The rows come from 4 hidden closed curves, with some noise, and rows from the same curve form a group. Each curve winds through 8 dimensions. The rows are also pushed far along 5 directions, which tell nothing about the answers.
Known rows, each followed by its group:
[ 17  10 -16   2  13   1  -8  17 -23  -1  22  11  10  -6  12  18  -7 -11
  13  15 -11 -11   8] | (0)
[ 16  21  15 -26 -17  -2  17 -23  -2   7  -9  15 -14 -19 -19  20  -4  -4
 -12 -24 -17 -10  -2] | (1)
[-11 -37  11  -8  -1   8 -22   8  21  12 -18   5   5  14  -5  -9  12  -3
   5 -19  27 -12 -25] | (2)
[-10  -8   7  -2   1   1  18   9   5 -15 -19  -1 -21  11   7 -17  18  -5
  17  -1 -10   7  -7] | (1)
[-19  25   6  -6  -2   7  21   2 -16 -10 -12  -5 -39   8   3 -17  21   5
   3  -4 -29   2  13] | (1)
[  9 -21 -20 -24 -10 -48  -1  -3  14 -18 -12  -3  -9 -48 -15  14 -14 -28
   7 -13 -11  19  -3] | (1)
[-17 -14 -41  52  33 -15  -3 -14   4  -9  36  -9  55   5   7 -22 -35 -47
  16   1  18  37   4] | (2)
[ -5  18  -7  -7  -6 -18  15 -11 -16  -6   2  14 -14 -26  12  13  -8 -24
   9 -27 -19   8  -4] | (3)
[  6 -42  -1  10   2  -2 -12   0  35  -5  -2   0  32   2 -14  -5  -7  -1
   3   5  29  13 -17] | (2)
[-20  16   0  -2   6  -5  20  -8 -25 -23  -8   6   4  -7  -1 -30   2 -18
  -1  -9 -13   4  21] | (1)
[-13  -1   1  22   9   5 -24   1 -10  -2  10  -6   0   5  19   3   8  13
  -5   5  -6   5   2] | (1)
[ 27 -39 -17 -26  34   1 -19  20   8 -10   2   5  16  14 -37  -8   6 -16
  22  30  -1  -7  -6] | (2)
[-20  17  17  17 -19  -4  44 -27  -5 -14  -6  -2  -6  -3   2 -30  -5  11
 -16  -4   4  17  15] | (2)
[ 12   4  18   3  -2  -5   2 -22 -13  -2  -4  11  17  -7   6  16 -10   8
  -9  -1  -5  -4  -1] | (0)
[ 10 -16  -1  -9   2   7  -7  12  20   4   1   2  10   9 -14   2  -6  17
   0  15  23  -1  -6] | (3)
[  3  31 -15   3   5   4  -2  -7  -3  26  23   5  -9   2   9  31 -27  -3
   3 -18   5   7  -8] | (3)
[  1   7 -14  10   6   1 -30  22  -4   7  20   5  -7  -7  20  24 -13  -8
   3   2  12   3  -2] | (1)
[ 14 -45   6 -24   8   2 -44   4  15   8   1  19  16   0 -22  16  12   0
  -3  -6  14 -27 -23] | (2)
[-15 -48  27 -32  -2   7 -21   2  28 -27 -44   2   3   3 -34 -30  45  13
 -14 -12  -6 -14 -11] | (2)
[-27 -11  13   7 -23  -2 -14 -18  12  11  -3  -7 -15 -10  -9 -13   4  22
 -30 -21  16  -3   6] | (3)
[ 25 -27   8 -53 -23 -16 -11  -1  18  19  -9  15  -6 -20 -21  36   6  19
  -5  -7   8 -31 -23] | (1)
[-20  35  14   3 -36  18  15 -22   1  21   9  -6 -16  -7   1  -2  15  34
 -33 -25  -5 -15   7] | (1)
[ 31 -13   3 -53 -22 -10  -3   6  24  12 -24   4 -20 -18 -31  33  11   4
  -3 -13 -14 -23 -14] | (0)
[ -2  50  12 -20  -3  27  23  15  -6   2  -5   3 -27  29  -5   1   6  17
 -17   8 -12 -10  18] | (3)
[-45  28  30   5 -30   0  -9 -39  -9   7   1 -10   1 -11  -2 -15  -2  36
 -67 -21  19  -7  26] | (2)
[-32  -3  -2  18 -17 -19 -29  -5  17   9  -4 -10  12 -24  21  14 -20  -7
 -20 -41  26  17  -6] | (1)
[-25  -6  11 -11  -8 -24   1  -7  16 -29 -24 -10 -11  -8  -9 -14   3 -10
 -23  -6  -2  18   9] | (2)
[  7 -23  14  -7 -11 -13  -4 -11  17 -15 -21 -10   5 -12 -17  -7  10   6
 -15   7  -3   4  -1] | (0)
[-29  18  21  21  11  32  -7  24   7   0 -20 -15  22  45  23 -26  -1  14
 -16  12  33   7   6] | (3)
[-11 -34   7  11  12   7   1  12  18 -17 -28  -3  11  14  -3 -32   9   2
  19   2  13  20 -11] | (0)
[ 19  27   1  27  16  32  -8  21  -8   7  12   1   0  25  15  13 -10  -1
   7  22   4   5   4] | (0)
[ -5   5 -17  -3  -1  -5  14  -7  -2  -6  15  -2   1 -10   1  -2  18  -2
   6  -5 -27  -3  -2] | (2)
[ -7  -8  -5 -26  17  13  -2  23  11  -1 -22  -4  -9  26 -11 -16  15   1
  18   0  -1  -1 -10] | (3)
[ 30 -18 -10 -14   4  -1  -1  22   5  -9  16  25  25 -12   7  26   7  -7
  23  14  -1 -10 -20] | (3)
[  1 -38 -10 -13   2   5   2  33  16 -19 -14   0   0   0  -8 -22  32  10
  25  12  -5  -5  -8] | (1)
[ 13  11   1  -2  11 -10  39  -9 -24 -25   3  20 -16  -3   1  -1   2 -12
  18  11 -33   7   8] | (2)
[ -2  12   2 -20   1   8  -4   8  -5   3  -6  12 -16   5   2  11   9  -8
   5 -14 -11 -10  -8] | (3)
[ 12 -11   5  -3  18  -3  -7  -7  -4  -3  -4  -3  -5  17 -10   6  -2  -4
   3  20  -5   2  -1] | (0)
[-16   2  -1 -25  -7 -39  73 -14   2 -45 -31 -11  -6  -8 -35 -55 -12 -14
  -2  18  -7  27  33] | (3)
[  5   8  -2  -9  -9 -20 -11  -6   6  14   6   2 -11 -13   6  32 -24 -16
  -8 -10  13   7  -9] | (1)
[-35  40   1  22   7  11  11   5 -16 -12 -14 -31 -10  14  12 -36   0   4
 -14   4 -11  22  33] | (2)
[-12  -5  -2  15 -12   1 -23   2  22  17  -5 -23  31  -5  16  10  -1  21
 -18 -14  19   4  -8] | (3)
[-12  29  -1  15  22  29  -1  10 -30  -9  15  -2  10  21   2 -29   5   6
  -7  22  -6  -6  31] | (1)
[ 10  11  11  -2   2   7  14   4   3  -2 -19  -3 -17  14  -4   4  -4   1
   4   3  -8  10   2] | (0)
[ 22  22   6 -13   0  -2   3  15  -7  -4  -5  15   3 -10  16  31 -15  -7
   5   7   0   4  -3] | (3)
[  9  -1  -6  -6   8  -5 -18   9 -19   0  12  -5 -11  -4  -3  -4  -3  -4
   0  24   4  -5  15] | (3)
[ -4 -14   9 -21 -19 -25  26  -4  18 -17 -42 -20  16 -14 -12 -15   6  12
  -9   1  -2   7   7] | (3)
[ 18 -19  13 -42 -17  11 -24  10  32  21 -28   5 -11  -4 -25  23  18   4
  -4 -28   4 -23 -27] | (0)
[ -9  64  18  -2 -29   3  14 -39 -22  36   8  14 -15 -24  16  35 -32  18
 -28 -49   1  -2   5] | (0)
[  8   8  -9  -7  -3  17   9   4  -1  14  13   8   1   1  -4   1   9   1
  10  -7  -4 -13  -6] | (0)
[ -5  -1 -14  26   9  14 -28  -4   6   6  24   2  22  -5  11  13   5  -7
   0 -20  -8   2 -14] | (2)
[ 10  49  -5 -20  11   6  -3  -9 -53  16  31  25 -28  -7   9  24 -10  -6
   1  -3 -26 -20  14] | (0)
[  9  15   2  14   9  27 -19  18 -18   8  26  14  -1   4  14  10   1  13
   6  13   4  -9  -1] | (0)
[-11  21 -19  64  10  35 -10  21  -6  21  58   0  17  26  46   9  -8   5
  11  15  24   5  -6] | (1)
[  9  14   6  -1  20  56 -24  30   0  30   1   7  19  47   4   0   5   5
   7   5  24 -24 -11] | (0)
[  9  55  -7 -39 -14 -36  56 -24 -44 -10 -11 -13 -38 -36  -7  -3 -14   5
  -2   9 -44   9  37] | (3)
[ 13 -41 -14  10   6 -18  10   2  18 -17 -11   8  27 -16   6   9   8 -13
  34  -9 -14  13 -24] | (2)
[  3 -12  19 -29  -4   2  -3   5  -3  -7 -20  21  -6  -4  -7  -1  18  -6
   3 -11  -4 -19  -9] | (1)
[-10  -5   7  27 -12   8 -14  -5  19   8  12  -8  26   1   9   1  -9  22
 -24   4  31   6   0] | (2)
[  1   7 -16  13   6  10 -11  -7  -7  21  37   6  16  -3   6   6 -11   7
   1   3  12  -3  -3] | (0)

New rows, each followed by its group:
[ 11 -51 -30   4  20 -32  30   2  18 -42  10  14  23  -6 -11 -15   5 -45
  44  18 -11  22 -20] | (2)
[ -3  -8  -7  -8  18  11  24   3  -9   4  -5  -8 -10  35 -15 -33  13   6
  22  19  -5  -8   4] | (3)
[  3 -19   8 -35  11  14 -24  19 -11   2 -10  16  -6   6 -11  -6  25  11
   8   0  -2 -29  -7] | (0)
[-17  -5  -5  28  -5  -8 -13 -21  16  18   3 -15  18   3  12  13 -12  12
 -13 -23   9  14 -10] | (1)
[-61  76  26  40  -2  41  25 -16 -43   9   9 -26 -16  43  30 -50   6  53
 -45  11   2   0  51] | (1)
[-28 -10 -24  31  19  -9 -13   2  25 -12  -4 -26  28   9   9 -15  -8 -30
   3 -15   3  34  -4] | (2)
[ 17  21   8  -5  -4  11   1   0  -2  21  -8   7   8   1   4  26 -20   7
  -4 -10   8  -6  -2] | (0)
[-25 -19  21 -16  -4 -32  45 -20  11 -48 -60 -11   6  -8 -24 -57   6 -24
  -6 -10  -5  29  15] | (1)
[-15   7   4  30 -32 -13   3 -22  16  -3  19  -1   4 -27   4  12 -15  -1
 -34 -23   8   7  12] | (3)
[-14   8  18   3 -12  -5  26 -19 -20  -2 -12  -6  -4  -2   8 -28   1  24
  -5   7   9   3  15] | (3)
[ 26 -41  19   1 -10   9 -36  21  39   0 -25   8  20  -9   0  27   7  13
   3  -7  20  -2 -32] | (0)
[-13   5  39 -26 -29  12 -10 -17   3  -1 -25  -3  -4 -11 -23 -14  24  41
 -48 -10   2 -23  14] | (1)
[ -7  16  13  13 -29  -3  22 -32   9   8   0   2   1 -22  -1   1 -13  15
 -20 -24   7  12  -1] | (2)
[ 12 -38  11 -13   9 -15  -2  -7   6 -19 -29  16  27 -12  -9  -6   9 -20
  16  -9  -3   3 -18] | (0)
[-17  34  -5  22  16  -5  15  -8 -21   4   3  -4   0  13  24  -7 -37 -21
   6  -3  12  29  12] | (3)
[ 17   3 -11  17   0  -1 -18   4 -14  15  39  23  -6 -17  20  31 -17 -20
  16  -3  11  -3 -13] | (2)
[-14  34  -8   3  -5  -7  26   0  -7 -15   3 -18   0   2  -1 -15  -2 -11
 -19   8 -16   3  31] | (3)
[  3  16   0   1   2   0  12  11  -8 -11   9  15  22  -2  19   7  -7 -17
   2   3   4  -1  -1] | (3)
[ 20  -3  14   0  10   3  -3  -3 -13  -8  -7  12  23   1   1   6  -2  -6
   1  11  -3  -5   0] | (0)
[ -4   7  -1 -11   5  -3  -9  -1   5  14  -2 -12 -15  18  -6   6  -9  -6
  -8   0   7   1   0] | (1)
[ 36 -30   2  17 -11  15 -35  -4  35  34  21  23  26 -15   7  59 -11   9
   9 -23  22  -6 -46] | (2)
[ 12 -20  18  -3   9   7 -19  -7  -3   0 -13  16  22   1   1   6   5  -5
   3  -8   4  -8 -17] | (0)
[ 44   6 -39   7  25  10  18  31 -11  -3  38   7  13  10   0  11  -3 -33
  42  38 -20  -6  -1] | (0)
[ 10  -8   7   0   4  19  -2   5  14   3   4   1   5  19 -16 -10   1  12
  -4  19  18   0  -3] | (2)
[  5 -30   1  -9   1  -7 -11  -7  28   3 -28 -10  27  -3 -20  -1  -6   8
  -2 -15  10   6 -11] | (2)
[ -9 -12  -2 -17  -2 -32  39 -17   0 -31 -21   6  -3 -16 -12 -27   3 -39
  15 -11 -15  14   1] | (1)
[ 22 -59  37 -53   1  10 -37  12  13  -4 -47  20   2   4 -38  -2  32  29
  -4   2   7 -36 -15] | (2)
[  1  27 -14 -16  -5   3  11  -8  -6  21  15   0 -22  -1  -9  10  -5  -4
   0 -14 -11  -9   1] | (0)
[ -2 -35   7 -19  -3  -2   6  20  20 -23 -22   8  31  -3  -4 -20  25   3
   8   6  10  -8 -14] | (3)
[ 17 -37   5  -6   8  -7  -1   8  12 -23 -11   9  27  -5 -11  -8   6  -2
  10  21   7   1  -9] | (1)
[  3  11  -6  16  10  10  10  25  -1  -8   5  -6 -10  16  13  -6  -7  -3
  13  25   6  15   5] | (1)
[ 32   5 -38   8  22 -22  25 -12 -12 -12  20  17  17 -25  -3  21 -30 -55
  40 -11 -31  22  -6] | (1)
[ 10  -9   4 -13 -14 -54  32 -33  -1 -34 -25  -6  -4 -43 -18  -1 -13 -21
  -6   0 -26  25  13] | (0)
[ -4  14   2  15   6  -4  10 -29 -21   6  18   8  12  -1  11   1 -18  15
  -3   4   2   6   5] | (0)
[  7  26  22 -10  -1  41 -16  14  -1  34 -10   3   3  32   1  15   0  31
 -15  -3  17 -28  -3] | (0)
[ 16 -10   3  -7 -14  12 -14   1  25  20  -5  -4  12  -6 -13  15   4  24
  -8  -7  12  -7 -15] | (2)
[  3  26   4   1  41  56 -11  30 -29  22  20  -3 -42  80 -10 -27   6  13
   9  53  12 -19  20] | (3)
[ -4  11  15 -20 -13 -14  -7 -11 -18  -1  -4  -4 -20 -13  -9  -5  -3   0
 -26   5   2 -13  21] | (3)
[ -3   5   0   0   5 -19   5 -12  -8 -22  -2   8  -7 -15   4  14   0 -10
  -3  -6 -29  11   3] | (2)
[ -6  14  15  -2   7  28 -15   0  -2   6 -15   3   2  16  -7  -5   5   3
 -14 -19  -3 -11   4] | (1)
[ -7  -3  11  -5   1  10   0   3  -7  -3  -6   8 -15   0   2 -10  13  23
   5   1  -2  -1  -2] | (0)
[  3 -12   6   0  10  36 -45  37   0  12   6   7  21  18   8   3  20  17
  -3  10  17 -32  -5] | (0)
[ 14  -3  -3   4  32   1  -9  10 -11 -10  -5  -4  14  27  -5  -4  -7 -24
   9  26  -4   3   7] | (0)
[  5  -6   4  -9  -6  -4  24  -2   5  -7 -14  18   6  -5  -2   0   1 -10
  13 -16  -5  -2 -13] | (1)
[ -1 -18  20 -35  -4  18 -16   5   5   6 -12   2   1   8 -25 -20  25  38
 -14  13  13 -26  -1] | (0)
[-29  34 -18  35  14   2  18 -20 -36   4  12 -14  16  -3  17 -35 -18 -13
   5 -14  -8  17  29] | (2)
[ 13  -6   1 -14  31  19   4  28 -20 -18   1  15   6  30  -7 -26  14 -20
  22  35   0 -13   6] | (1)
[-26  23 -12  23   4  21  26  -2  -8   1  10 -11   2  13   6 -32  11   7
   4  -9 -11   3  13] | (1)
[  5  12   8  22   6  25  -8  -1 -23  24  22   5   2  19  22   3  -6  24
   4  19  19 -10   0] | (3)
[ 10   9  -9  -4  -9   1  29   6   0  -8   4  -6   2  -7  -8 -11   9  -3
   2  13 -15  -7  11] | (0)
[ 18 -14  -7 -35   8 -40  31   1  -4 -18 -23   5 -21  -6 -11   4  -7 -18
  29  12 -18   9  -5] | (1)
[ 20 -43 -28 -38  22 -22   5  24   3 -28  -8  -2 -15  -2 -38 -22  19 -31
  34  29 -23  -5   2] | (3)
[-17  50  19  -1 -13  20  22  10 -17  -2  -7 -12 -39  14   7 -20   1  24
 -22  17   0   3  31] | (1)
[ 11  41  16 -12 -29   2  15 -17 -15   5  23  16 -46 -15 -14  24  -7  13
 -35   2 -16 -17  26] | (3)
[ -3 -18   4 -23  19   5 -18  13  -7 -10 -21   5  14  10 -11 -21  14 -15
   6   0   4 -14  -1] | (0)
[ 29  -5  -5 -23  -5 -24   0 -11 -11   1  15  12 -24 -21  -5  37   3   5
   8  16 -23 -10 -10] | (1)
